There are 4 nested groupings, the coarsest first. Each group lies inside one group of the grouping before and may be the whole of it. The rows also spread widely along 17 directions, which tell nothing about the answers.
In the rows, zero is written as 128.
Known rows, each followed by its group in each grouping:
[172 187 116  93 157 109 181 137 110 117  97 108 144 153 137 146 100 134
  97  91 173 109 133 144  90 135 172 139  74 149 137 132 140  91 139 127
 140 181]
K_790 K_46 K_901 K_323
[107  99  99 141 146 142 153 182 114 126 115 127 118 116 133 133 134 160
 118 108 143 160 167 121  92 130 158 129 110 155 116 121 176 107 144 134
 106 178]
K_790 K_46 K_60 K_55
[139 209 133 107 157  61 149 130 133 129 101 138  95 205 175 122  74 140
 150 142 104  60 124 116 117 130 118 110 114 147  97 149 125 112 175 123
 110 111]
K_179 K_488 K_278 K_393
[ 84 107 104  69 162 144 160 135 113 132 167  79 126 100 116 157  97 105
 155 104 181  84 173 126  76  77 102 163 134 153  79 125 123 130 164 129
  85  95]
K_179 K_488 K_116 K_304
[117 143 109 129 151 125 101  96 148 164 184  63 164 148 145 127 166  68
 120  94 168 174 146 120 108  76  90 168 110 187 110  61 114  90 153 107
  64  97]
K_790 K_402 K_699 K_750
[146 104 112 114  89 112 123 121 169 126 178  91 178 133 160 179 137 138
 152  98 141 130 139 159 120 127 135 142 129 119 103 149 119 119 129 125
  88  89]
K_693 K_804 K_593 K_882
[131  82 142 138 131 137 170 132 142 164 110  96 126 170 115  94  99 120
 146 144 124 134 125 153  88 148 154 114 115  98  96 143  94 121 149 114
 138 129]
K_693 K_804 K_716 K_827
[161 146 147 146 138 118 149 169 142 118 103 141 119 129 131 112 137 135
 137 134  94 119 133 163 129 163 161 103 126 114 133 135 161 122 115 115
 116 145]
K_179 K_636 K_129 K_513
[151 154 143 171  87 110 158 197 166 128 115 142  79 145 158 104 121 109
 143 135  83 157 141 149 141 128 152 119 146 116 120 106 154 118 140 123
 139 126]
K_179 K_31 K_134 K_776
[111 118 101 113 157  86 114 133 128 130 109 150  97 134 101 141 139 157
 147  91  94  87 119 121  97 144 117 103  84 137 123 161 163 101 137 113
  94 152]
K_179 K_636 K_129 K_749
[112 143 134 104 111 128 151 152  82 145 141  92 155  90 146 173 100 124
 174 105 171 109 146 159 102  88 132 151 108 150  91 170 140 106 143  87
  85  80]
K_693 K_804 K_716 K_424
[142 127  84 104 100  69 132 139 172 119 153 111 141 132 154 181 138 152
 132  78 135 117 139 134 112 132 140 113 109 117 116 142 132 101 139 147
 121 129]
K_693 K_177 K_783 K_623
[145 126 145 103 140 143 148 165 152 151 112  92 108 217 124  87 110  81
 142  88 110 139  94 114  82  83 118 178  95  95 124 135 105 113 167 130
 101 120]
K_693 K_804 K_193 K_425
[152 157 130 109 109 150 147 177 166 152 139 127 105 130  60 126  89  72
 148 114 153  99 119 168 125 132 110 212 119 112  81  98 110 105 130  89
 141 124]
K_179 K_488 K_392 K_598
[120 118 109 108 141  99 153 113 167 142 146 118 101 172 129 125 124 104
 155  90 116 159 139 134 100 109 109 152  80 125  95 141 126 117 140 125
 103 115]
K_790 K_402 K_40 K_310
[131 137 126 156 179 143 122 141 130 166 102 130 104 188  63  67 106 111
 104 146 124 144 101 124  93 174 133 131 108 130  76  86 102 113 164  95
 141 141]
K_693 K_804 K_193 K_953
[152 120 124 100 182 138 152 165 159 100 139 129 129 143 105 118 151 130
 134 100 121 153 139 146 100 144 142 155 100 100 115 138 159 144 111 145
  86 144]
K_790 K_402 K_40 K_310
[152 162  84 132 100  50 168 105 173 124 142 124 124 158 150 152 116 118
 119 102 122 133 129 179 109 124 152 112  95 147 103 121 116 115 143 114
 153 108]
K_179 K_488 K_278 K_393
[127 111 100 132 148  96 140 130 165 131 105 141  97 175 178 110 142 151
 124 103  76 137 165 106 113 141 142  98 109 142 134 122 157 109 150 149
 102 182]
K_179 K_636 K_129 K_513
[ 89 145 124 125 165  85 143 225 107 178 103  96 126 144 133 104  89 152
 173 168 171  99 137 125  81  89 121 142 121 157  74 133 119  94 183 116
  78 132]
K_790 K_402 K_699 K_750
[ 97 138  97 142 129  69 140 143 142 158 136 132  95  98 107 124 128  92
 169 134 124 135 152 176 116  96 107 115 103 158  87 110 143 115 136  86
 114 108]
K_179 K_636 K_129 K_749
[109  70 140 165 134 164 148  71 119 120 127 157  62 134 128 119 134 128
 144 125  63 159 164 130 126 171 132  75 116 131 120 149 187 140 113 115
 124 139]
K_179 K_31 K_134 K_776
[146 114 131 155 136 129 152 109 118 120 148  87 157 139 147 115 165  89
 119 130 120 169 128 182  96  93 158  87 115 144 142 111 153 145 126 114
 104  93]
K_693 K_804 K_716 K_827
[ 78  77  88 136 160  98 163  98 126 142 105 143  83 119 142 133 102 182
 135 136 107 111 198 109  99 184 147  60 124 152  83 139 146 108 159 133
 140 176]
K_179 K_488 K_278 K_393
[130  42 149 142 113 154 153 120 161 140 144  99 137 149  92 123 133 129
 140 113 102 132 112 156  94 169 144 123 133  87 105 152 101 120 129 114
 125 100]
K_790 K_402 K_40 K_310
[129 113 130 140 101  98 152  94 139 159 120 112 127 154 136 135 114 112
 151 119 106  97 121 170 113 124 127 118 102 144 120 144 121  96 140  87
 124 117]
K_179 K_488 K_278 K_393
[126 137 155 135 154 113 119 122 147 154 136  86 124 190 167 101 136 107
 151 136 116 130 132 100 115 113 103 117 128 136 124 116 123  97 158 132
  77 111]
K_790 K_402 K_699 K_750
[143 100 183 128 112 160 140  86 118 137 127 103 106 119 141 141 108 112
 188 163 124  94 170 141 154 160 117  80 136  93 134 154 167 107 102 126
 138 144]
K_693 K_804 K_193 K_953
[149 195 144 113 131  59 118 147 145 103 129 124  87 155 132 140 145  97
 152  88  77  91  88 120 118  96 105  97 110 116 155 144 157 106 143 126
 104  84]
K_179 K_31 K_134 K_776
[100 111 149 119 152 144 146 164  89 158  89 104 103 152 116 114  91 148
 154 124 126  69 119  99  80 126 125 128 119 133 114 162 132  88 174 109
 100 139]
K_179 K_488 K_278 K_393
[117  77 152 136 142 164 165 111 119 145 131  74 162 153 202 127 112 157
 136 155 151 128 192 118 109 144 154 108 154 150 113 134 128 111 154 140
  87 146]
K_790 K_46 K_901 K_323
[140 136 140 155 154 114 134 158 168 148 114 136 125  96 106 107 153 134
 131 117 107 166 162 133 142 219 149 116 132 107 101 105 128  85 115 105
 127 155]
K_790 K_402 K_699 K_750
[109 100 133 130 103 142 163 125 113 167 143  89 157 106 142 147  96 123
 159 123 159 135 157 165 104 131 145 141 128 139  68 150  99 111 147  82
 111  84]
K_693 K_804 K_716 K_827
[119  92 102 148 135 106 122 144 165 141 107 154  98 162  97 100 145 111
 106 106  50  92 118 142 103 134 122 114 134 151 128  79 135 111 163 112
 123 156]
K_179 K_31 K_134 K_776
[142 159 133 117 128 140 131 150 129 158 129  98 108 121 102 144  79 147
 155 143 206 123 150 112 126 171 133 153 107 124  82 129 127  81 131 121
 141 172]
K_179 K_31 K_134 K_776
[143 123 146 126 119  57 164 149 158 148  87 103 159 136 142 134 155 129
 148  72  81 110 106 163 101 140 157 106  95 102 157 174 111  72 133  95
 108 128]
K_790 K_46 K_60 K_55

New rows, each followed by its group in each grouping:
[139 166 125  99 152  91 145 154 197 154 141 112 111 127 120 115  98  90
 172 169 157  88 183 151 149 143 101 150 146 115  77  79 110 110 135 131
 129 150]
K_179 K_488 K_392 K_598
[110  62  99 104 198 131 161  80 140 125 137  98 187 158 174 129 154 149
 102 100 118 130 181 141  76 134 150 122 117 170 117 127 124 137 152 134
  54 150]
K_790 K_46 K_901 K_323
[123  95 125 114 146 113 147 160 125 167  82 103 137 143 118 112 121 137
 143 115 120  70 127 146  86 119 140 127 104 139 137 139 128  86 152 109
 100 180]
K_179 K_636 K_129 K_513
[115 142 160 133 146 177 135 145 136 140 143 118  99 123 137 116 104  98
 142 140 136 129 185  97 148 155 103 152 169 136  86  86 134 102 150 117
 109 117]
K_790 K_46 K_901 K_323
[153 107 176 174 120 115 166   9 152 129 133 104 133 143 197 125 145 114
 127 150  72 139 186 148 157 207 156  17 156 126 136 118 129 109 115 120
 155 111]
K_790 K_402 K_40 K_310
[146 167 107 100 132 109 157  71 143 120 141 115  99 131 156 160 112  98
 126  99 144 109 182 124 129 133 124 110 105 152 125 103 154  98 131 136
 150 159]
K_179 K_488 K_392 K_598
[136  74 106 142  74 152 151 135 155 161 117 131  98 178 121 129  84 150
 133 112 126 122 130 139 104 154 146 154 103 127  99 137 120  97 146 116
 149 174]
K_179 K_636 K_129 K_749
[138 132  93 125 141  91 113 124 127 147 106 127 129 193 118 126 118 129
 113 121 114  71 101 140  89 108 123 112  94 167 129 105 141 101 167 120
 118 164]
K_693 K_804 K_593 K_882
[123 130 104 128 117 127 120 153 111 127 153  77 107 196 122 148 104 156
 114 102 173 120  77  81  57  94 134 132 102 144 114 139 128 102 183 147
 113 106]
K_179 K_488 K_116 K_304
[154 175 142 108 153 101 139 116 122  95 124 112 110 161 150 139 127  99
 126 134 120  63 137 125 121  99 116  79 127 146 166 103 177 109 142 152
 128 142]
K_790 K_46 K_60 K_55
[108 129 124 121 130  84 145 171 144 176 110 101 118 135 121 121  79 140
 168 166 153  69 146 141 107 130 123 124 140 140  78 121  98  93 170 114
 125 143]
K_179 K_31 K_134 K_776
[112 136 141 118 185 109 135  90 112 128 112 113  97 154 145 123 117 127
 143 155 124  77 167  95 117 140 108  60 125 149 134 119 165 100 149 145
 118 162]
K_790 K_46 K_60 K_55
[144 168 125 126 128  88 167 147 145 140 107 109  94 172 159 118  89 114
 132 147 148 112 156 124 118 117 136 107 116 140 123  99 135  88 158 146
 158 170]
K_790 K_46 K_901 K_323
[147 132 133 143 117 116 161 141 179 146 137  74 118 160 165 106 119 105
 126 138 141 146 159 120 118 135 150 111 152 114 118  80 104 101 156 150
 145 136]
K_179 K_488 K_116 K_304
[127 101 128  96 180 110 144 108 125 142 106 128 150 100  78 128 153 106
 157  92  98  97 132 181 100 143 128 120  77 115 129 157 145 114 107  85
  93 146]
K_693 K_804 K_716 K_424
[144 138 145 119 132 124 191  93 115 126 104 111  69 149 124 110  91  75
 137 134 114  90 144 152 106 111 138  74 109 124 143 124 148 121 134 128
 177 141]
K_179 K_636 K_129 K_513
[168 123 139 194 137 131 126 115 129 123 131 107 161 193 185  97 140 158
 102 208 121 146 136 156 123 161 180  50 152 152 127  90 153 143 139 141
 117 141]
K_693 K_804 K_716 K_827
[123  95 103  97 199 132 136  68 129 112 140 122 113 161 124 125 122 129
 135 147 129 103 171 129  98 139 119  81 106 138 111 123 165 154 132 158
 108 163]
K_693 K_804 K_593 K_882
[104  79  89 132 117 155 171 113 148 168 125 116 118 126 147 122 111 119
 113  79 131 164 193 129  99 143 149 156 117 161  85  99 108  99 157 106
 127 162]
K_179 K_636 K_129 K_749
[128 141 113 132 127  99 146 131 167 142 159  78 139 133 194 122 124 102
 134 159 155 126 198 137 129 101 130 102 171 160 103  62 117 118 160 147
 112 120]
K_179 K_636 K_129 K_749
[125 138 141 117  93  93 138 122 150 148 145 101 106 143 138 147 105  88
 163 117 120  80 133 134 126 102  95 119 136 131 116 118 117  85 152 118
 134  95]
K_790 K_402 K_699 K_750
[162 134 167 152  82 158 156  71 133 146 162  67 126 182 170 140 112  97
 158 130 160 174 122 145 121 119 138 132  95 119 124 160 130 112 115 110
 119  89]
K_179 K_488 K_392 K_598
[ 96  71  64 136 138 104 118 125 122 140 143 107 107 173 115 146 121 169
 130 153 179 124 138 119  74  94 121  98  78 175 118 117 176 105 153 160
 118 197]
K_790 K_46 K_60 K_55
[126 114 144 166 143  92 154 137 116 153 102 124 133  94  60 108 141 103
 135 144 101 103 105 202 100 159 148  75 117 131 119 120 127 103 122  70
 148 114]
K_790 K_402 K_699 K_750
[102 109 124  92 158 114 129 192 133 123 125  94  97 102 109 134 129 127
 153 119 130  58 151  92  95 104 107 109 157 113 136 114 154  93 163 160
 107 146]
K_179 K_488 K_278 K_393
[157  73  98 132 117 140 117 102 186 108 159 146 110 185  96 131 145 130
 120 106  91 152 113 146 112 162 134 124  98  94 118 125 150 141 114 145
 133 149]
K_693 K_804 K_716 K_424
[131 190 134 114 164  73 124 178 153 145 123  88 110 149 136 100 132  81
 144 119 128 129 132 102 111  98 110 114 134 116 116  86 113  95 172 135
 114 105]
K_693 K_804 K_193 K_953
[119 132 133  81 158  83 173 152 148 144 100 101 105 147 137 117 109 103
 173 107 110  74 144 135  95  95 115 130 108 109 127 153 124 103 154 130
 104 137]
K_179 K_488 K_278 K_393
[110  64 119 140 138 139 113 183 162 153 140 107 136 159 117  97 157 102
 141 141 101 104 136 145 103  78  99 153 149 151 127  71 146 114 159 132
  71 145]
K_790 K_402 K_40 K_310
[146 185 115 111 160  80 140 175 122  99 120 130 140 163 148 140 115 139
 107 135 127  59 122 142 101 107 138 111 136 168 126 104 150 119 168 137
 105 126]
K_790 K_46 K_901 K_323
[120 105 150 122 149 152 128 163 151 161 137 105 128 118  71  93 145  48
 168 120 110 133 126 171 116  99  93 173 125 106 105 101 122 123 128  86
  89  98]
K_693 K_804 K_193 K_953
[118 120 109  93 193 108 141 125 165 155 107 119 128 174 100  96 127 118
 112  63  94 111 120 108  75 158 125 155 104 123  93 126  73 107 171 105
  90 128]
K_179 K_636 K_129 K_749
[ 99  84  72 121 131 102 127 119 157 141 141 133 107 156  96 137 119 127
 112  81  98 118 124 123  78 134 121 120 118 139  82 112 105 117 176 121
 131 113]
K_693 K_804 K_593 K_882
[110 101 108 126 152  78 121 133 179 143 137 128 111  98 121 128 168 117
 160 116  99 133 178 133 134 148 105  98 123 124 123 102 154  91 120 133
 106 162]
K_790 K_402 K_699 K_750
[ 95 130 139 142 145 100 175 146  88 136  83 155  76 111 128 120 104 133
 160 119  72 104 142 153  99 130 142  84 112 148 105 170 162 123 149  85
 116 113]
K_179 K_31 K_134 K_776
[133 175 120  84 172 117 145 114 131 122 134 117 111 168 173 131  98 116
 142 115 138 116 172 101 116 117 117 129 112 140  96 124 141 124 157 146
 100 129]
K_693 K_804 K_716 K_424
[120 136  65 116 117  66 143 180 188 135 154 126 100 133 128 140 107 125
 134 137 157 121 173 138 114 110 121 131 134 146  81  68 129 105 158 161
 150 159]
K_790 K_402 K_699 K_750
[103 138 116 135 142 162 165 135  79 117 131 145  63 159 131 127  92 120
 121  96 124 158 139 106  83 104 128 134  96 165  92 138 171 131 160 120
 121 107]
K_790 K_402 K_699 K_750
[142  80  89 143 140 100 172 118 184 128 163 110 162 192 117 117 113 153
 127 162 141 150 115 211  76 149 171 131 108 122  62 140  90 179 134 123
 112 100]
K_179 K_488 K_116 K_304
[140 140 142 116 159 120 169 127  91 106  97 140 125 121 154 132 122 134
 139 126  94  71 152 169 108 129 153  84 119 151 140 155 178 137 127 110
  98 136]
K_179 K_636 K_129 K_749
[130 128 116 138 118 136 153 164 130 156 120 107  92 157 108 110  91 110
 139 129 160 167 133 132  98 115 140 142  96 120  92 115 130 107 151 125
 151 148]
K_693 K_804 K_193 K_425
[109 128 121 119 136 116 167 133 116 136 143  70  83 112 105 130 120  68
 153 129 185 149 155 130  91  62 114 100  96 133 135 105 161 100 135 144
 153 137]
K_790 K_46 K_60 K_55
[131 113 133 140  89  91 169 127 155 167 109  89  97 155 165 121 132  91
 170 103 111 149 141 145 109  86 133 115  84 118 153 144 142  80 133 118
 128 153]
K_179 K_488 K_392 K_598
[160 159 135 100 158 123 144 121 173 158 128 104 163 156 159 116 110 108
 153 131 154 138 176 154 143 151 129 174 110 123  88 112 106 112 128 115
  94 154]
K_693 K_804 K_193 K_425
[113  30 102 165  95 136 153  79 185 179 134 117 117 156 132 106 145  98
 147 122  92 168 165 178 120 128 125 138  97 141 119 105 131 106 122 100
 122 171]
K_179 K_488 K_278 K_393
[ 99  89 140 163 139 131 131  56 120 160 158  74 159 178 205 131 153 136
 144 117 131 199 152 116 103 116 127 111  96 172 112 158 129 107 147 101
  47  89]
K_790 K_46 K_901 K_323
[141 104  80 153  80  96 142 129 172 145 146  90 137 168 140 142 133 134
  95  92 140 153 116 139  88 121 159 126 111 146 122  98 107  88 162 129
 148 138]
K_179 K_488 K_278 K_393
[132  97 147 138 118 111 195 133 163 154 116  78 115 154 161 104 106 122
 160 136 127 156 155 144 101 143 163 105 124  88 109 154 100 111 142 132
 139 126]
K_179 K_488 K_278 K_393
[136 172 149  89 136 108 145 125 156 130 169  76 115 100 146 155 122  87
 177 109 173 139 175 112 139 123 101 134 125 104 107 128 130  93 120 142
 115 100]
K_790 K_402 K_699 K_750
[159 187  97 152  85 135 126 155 130 114 168 113 106 144 125 156 112 102
  89 119 174 133 123 133 117 104 139 142 132 173 112  58 155 104 154 128
 158 118]
K_179 K_488 K_392 K_598
[134 116 125 134 116 130 147  95 111 135 117 114 123 153 170 138 107 130
 123 131 116  96 159 129 114 132 146  79 130 153 129 116 149 104 155 130
 138 149]
K_693 K_804 K_716 K_424
[137 141 138 138 141 158 137 138 146 142 136 102 104 126  98 107 128  83
 117 114 135 140 143 117 121 147 124 143 139 124 113  77 125  97 142 114
 137 127]
K_179 K_488 K_278 K_393
[135 128 145 100 180 138 141 111  98 104 146 105 136 126 115 136 107 116
 156 184 152  61 153 165 110 122 121  83 143 130 108 128 162 160 127 138
 110 113]
K_693 K_804 K_193 K_953
[176 188 140 127 115 136 128 168 144 177 123  80 163 173 130 107 104  84
 136 140 188 109 113 167 124  94 127 202 104 157 115  82 106  85 143  90
 100 148]
K_179 K_636 K_129 K_749
[118 140 151 125 122 138 139 131 122 125 157  85 138  84 147 163 135 124
 145  86 136 125 151 113 119 148 134 123 153 125 106 140 125  98 142 104
  95  65]
K_179 K_488 K_116 K_304
[146 108 140 158  99 147 141 122 183 164 109 152  90 171 131  95 102  97
 139 136  76 135 160 141 156 181 124 135 142 108  94  88 117 102 140 107
 159 159]
K_693 K_804 K_193 K_953
[138 137 131 116 118 108 173 149 152 156 132  86 152 149 146 131  81 126
 135 133 162 102 149 148 104 142 148 141 144 131  78 117  74  99 163 120
 138 113]
K_790 K_402 K_699 K_750
[124 141 137 141 102 156 180 184 118 130 122 144  80 139 131 114  71  96
 142 131 114 139 150 153 114 115 141 145 146 125  72 118 135 139 160 107
 150  90]
K_693 K_804 K_193 K_953
[142 117 114 143 152  84 164  92 139 139  97 126 139 169 167 115 125 150
 122 129  93 135 149 158 102 165 172  66 101 137 116 143 130 124 142 120
 126 152]
K_693 K_804 K_593 K_882
[123 113 105 109 147 126 115 139 163 129 150 111 109 162  94 133 115 122
 125 132 152  89 138 106 107 133 101 134 133 132 107  86 131 103 155 153
 129 156]
K_790 K_46 K_60 K_55
[140 175 144 127 150 113 142 131 114 153  82 127 110 128 122 110 132  85
 124  76  92 125 132 125 119 143 132 118 100 134 134 112 135  74 147  84
 132 140]
K_693 K_804 K_193 K_953
[145 139 146 135 134 105 155 112 121 155 110  99 166 132 160 126 109 130
 148 163 139  74 153 183 123 142 151  98 132 156 115 129 121 109 135  94
 107 134]
K_179 K_636 K_129 K_749
[121 137 125 101 128 142 162 131 104 128 132 107  98 138 148 150  99 135
 153  80 154 143 144 111  91 112 137 145  84 131 106 179 149 113 139 122
 101 118]
K_179 K_636 K_129 K_749
[131 144 122 135 113  94 173 176 126 166  74 108 103 104 138 124  93 148
 134 117 147 109 164 124 108 161 172  96 121 129 116 122 120  61 156 117
 168 186]
K_179 K_636 K_129 K_749
[176 178 113  91 166  68 171 174 179 141  87 133 134 173  89 104  89 134
 129 113 132 108 106 164  96 182 168 144  85  80  84 139  80 113 142 119
 155 159]
K_693 K_804 K_716 K_424
[133 155  95 118 135 115 136 146 131 138 137 107 139 112 144 152 121 127
 120 125 171 100 173 140 116 118 135 138 126 178 110  81 151  94 147 124
 115 167]
K_179 K_488 K_392 K_598
[ 89 129  68  89 171  50 162 135 140 148 117 108  80 142 101 120 115  99
 138  87 131 109 135 129  58  69 113 107  76 150 106 122 120 110 172 131
 129 136]
K_179 K_636 K_129 K_513
